All groups share one centre, and each spreads out both ways along 10 directions, with some noise.
(in the rows, 128 means zero)
Known rows, each followed by its group:
[ 96 167 171 171 106 156 111 128 149 125 132 120 107  93] : J291
[117 131  87 171 145  99 103 160 137 189 155  98 164 173] : J107
[157 109 145 144 144 137 114 170 117 125 137 119 141 126] : J77
[ 91 171  99 141 107 164 137  81 161 163 121  96 103  81] : J77
[171 156 172 170 101 121 178 185 144 149  78 166 143 160] : J107
[116 133 178 123 106 128  92 143 147 106 117 147 127  97] : J77
[156 156 163  87 131 143 202  80 121 183  94  74 168 177] : J291
[198 130 130 113 123 171 127 112 120 120 122 150 147 137] : J280
[170 142 103 131 133 163 148 136 145 148  94  89 142 128] : J77
[ 79 126 108 115 103 165 130  88 156 179 156 107 107 104] : J77
[ 92 137 113 143 143 154 170 132 138 149  98  79 104 101] : J77
[117 161 140 154 113 144 129 139 135 133  95 134 117 121] : J107
[122 111 119  60 136 131 107 109 101 112  94 120 122  91] : J291
[125  85 113 102 151 139 199 119 101  72 123  80 129 140] : J291
[106 111 122 123 170 139 158 110 131  75 114  79 104 134] : J291
[144 144 134 113 114 130 142 115  99 108 153 108 168  98] : J107
[120 109 126  81 104 150 116 125 138 104 105 135 145 141] : J280
[103  87  49 135 166 124 140 138 125 113 132 103  87 112] : J107
[135 146 164 151 134 159 131 125 149 145 121 114 110 118] : J280
[120 154 176 123  94 161 100 128 138 108 103 132 156 140] : J291
[113  87 134 145 126 147  96 147 150 116 177 114 125 139] : J280
[108 132 142 167 128 161 103 126 128 125 173 123 116 129] : J107
[ 91 163 138 193 112 145 142 186 131 159  96 112 104  84] : J77
[ 93 139 137  52 114 164  68 101 147 165  48 111 138 125] : J77
[ 68 144 146 162 147 183 155 132 123 127 107  74  80  95] : J77
[175 159  84 161 162 148 133 111 127  93 124 114 130 147] : J77
[167 154 153 132 139 112 138 113 160 134 115 116 155 155] : J280
[ 87 104 124  97 104 162 111 128 151 142 115  94 133 104] : J107
[167 103 173 129 113 160 105 167 126 131 148 128 162 140] : J291
[135 153  73 133 127 163  83 157 125 162  99  62 187 110] : J280
[103 144 168 153 161 124 187 130 116  95 113  79 140 175] : J291
[129 140  93 131 116 177 120 132 167 134 111  84 147 119] : J280
[105 164 101 185 148  82 145 163  52 140 152  99 142  77] : J107
[134 175  92 174  77 170 163 128 178 107 109 146 124 113] : J77
[140 169 156 137 147 138 119 120 158 148  93  63 164 144] : J291
[ 99 110 181 129 105 167 135 147 124 156 130 134 124 148] : J280
[105 121 178 141  98 172 148 133 161 149 139 118 127 152] : J280
[119 176  94 172 107 167 228  99 165 158 105  91 110 111] : J291
[170 146 179 117 134  93  87 144 189 135  94 111 147 115] : J107
[111 155 109 175  89  70 200 189  89 152 155 108 194 108] : J107
[142 127 159 130 115 146  90 143 162 127 108 134 125 119] : J107
[107  99  98 133 138 150  91 185 150 140 100 108 106 100] : J291
[138 121 175  90 131 149  94 117 143 161 100 124 119 121] : J280
[124 137 128 140 145 118 126 133 141 141 116  98 121 126] : J107
[119 123 136 135 102 195 100 148  99 129 151  97 163 111] : J280
[116 148 140 159 108 204 125 137 134 188 139 105 121 126] : J77
[152 126 125 117 148 138 133 118 133 150 107 125 119 139] : J280
[119 124  73 106 136 110 174 137 121 133  62 116 148 173] : J291

New rows. What belongs after each?
[ 67 106 115 147  88 109 136 199 100 124 122 166 143 153] : J280
[117 139 174  85 122 184  48 150 119 169  53 114 144 136] : J77
[112  97 148 116 111 158 133 133 162 142 135 124 125 163] : J280
[113 136  93 146 140 160 144 100 134 144 146 104 110 134] : J77
[137 111 123 164 110 150  83 176 159  63 134 161 139 166] : J291
[135 104 137 139 160 142 111 180 142 162  67 145  74 146] : J107
[158 124  82 154  63 113 157 185 169 160 121 164 154 109] : J77
[113 151 172 177 141 139 108 151 152 141 134  89 122 138] : J291
[132 160 152 132 122 181 127  62 185 152 133 100  87  84] : J291
[141 112 126 128 103 145 154 133 140 162 143 130 145 159] : J77
[ 89 140  75 125 124 132 107 140 141 147  83 124 111  89] : J77
[109 107  65 106 112 170 107 154  75 106 113 118 154 106] : J280
[133 140 119 183 100 168 124 236 111 179  64 138 149 157] : J77
[155 136  99 127 139 166 136 127 135 117  96 104 134 147] : J77
[166 141 114 148 122 144 113 126 121 159 157 132 153 155] : J77
[168 141 142 152 143 156  91 126 153 142 132 124  92  98] : J280
[213 124 140 159 136 159 140 187 143  90  92 118 146 119] : J77
[101 123 178 126 108 181 154 145 151 122  81 105 110 114] : J77
[173 158 139 132 120 155 130 128 139 173 124  92 166 110] : J291
[126 103 132 181 138 151 105 154 153  65 174 138  94 123] : J291
[148 132 130 131 106 147 141 160 142 133 104 132 142 132] : J77
[148 116 146 111 106 126 110 161 160 138  93 141 144 121] : J107
[117 132 164 115  91 103 122 128 156 122 137 146 130  96] : J77
[155 129 176 113 103 196 125 114 144 106 111 151 117 133] : J107
[ 92 114 165 169 140 123  62 188 120 123 140 138 100 111] : J291
[134 122 157 172 144 161 166 143 118  88 137 121 120 183] : J77
[103 124 105 153 160 102 201 144 120 115 101  89 112 131] : J77
[ 90  95 101 131 107 144 105 175 127 127 145  99 161 147] : J280
[119 127 152 113 106 155  90 129 139 178 122 155 106 112] : J291
[ 82 164 109 175 170 143 110 117 119 134 135  67  74  44] : J77
[122 156 106 118 133 172 136 123 105 150  67 132 123 135] : J107
[121 166 137 154 147 174 170 103  96 112 107 117  93 126] : J107
[153 149 155  97 147 143 129 155 125 137  21  86 161 140] : J77
[144 162 121 177 131 148 148 182 106 160  79 113 151 167] : J77
[151 144 120 135 117 162 117 123 126 114 119 142 131 139] : J107
[120 102 161 114 106 127 118 138 139 146 157 137 135 123] : J77
[162 126 145 139 139 131 154 127 134  83 133 129 136 159] : J77
[172 151 164 157  91 192 164 137 122 160 122 164 121 152] : J280
[123 191 127 157 127 131  65 103 120  83 148 113 142  75] : J107
[115  80 139 107 127 100  85 136 159  92 165 115 163 169] : J280
[124 172 123 127 118 153 127  63 180 161 108 153  96 154] : J291
[102 195  97 172 107 153 168  49 173 126 157 116 100  93] : J77
[ 66 114 137 185 108 151 168 175 137 149 132 159  87 169] : J291
[121 141 146 123  91 123  95 144 147 132 120 160 148 124] : J77
[129 136 123 162 134 129 155 148 132 163 124 106 119 118] : J291
[168 155 165 148 142 139  80 164 113 155 110 102 147 104] : J77
[118 111 182 136 139  95 133 138 118 113 156 125 128 126] : J77
[128 124 166 135 119 216 142 170 131 108  57 111 118 150] : J77
[135 122 170 103 117 184  94 106 190 144 103 119 101 114] : J280
[145 109 103 134 126 137 154 152 148 121 109 128 122 145] : J107
[130 168 158 149  87 154 122 135 140 187 117 137 138 124] : J291
[ 86 113  81 117 115 123 133 166 137 172  91 105 155 160] : J280
[153 121 138 144 135 117  97 161 121  88 135 132 158 139] : J291
[138 122 153 102  97 162 143 108 160 138 134 122 141 129] : J77
[125 131 124 137 106 136 130 162 105 142 128 129 145 118] : J107
[ 89 195 131 209 147  72 123 139 155 143 153  73 144 110] : J107
[163  75 190 122 135 149 113 203 108  97 105 129 142 150] : J77
[163 116 110 125 122 162 139 116 157 140 126 121 125 139] : J291
[ 76 164 125 145 136 170  99 108 112 184 123 104 113 137] : J77
[102 153 150 162 115 140 145 181 124 145  84 122 128 130] : J77
[136 116 153 125 126 199 106 142 119 160 126 111 133 166] : J77
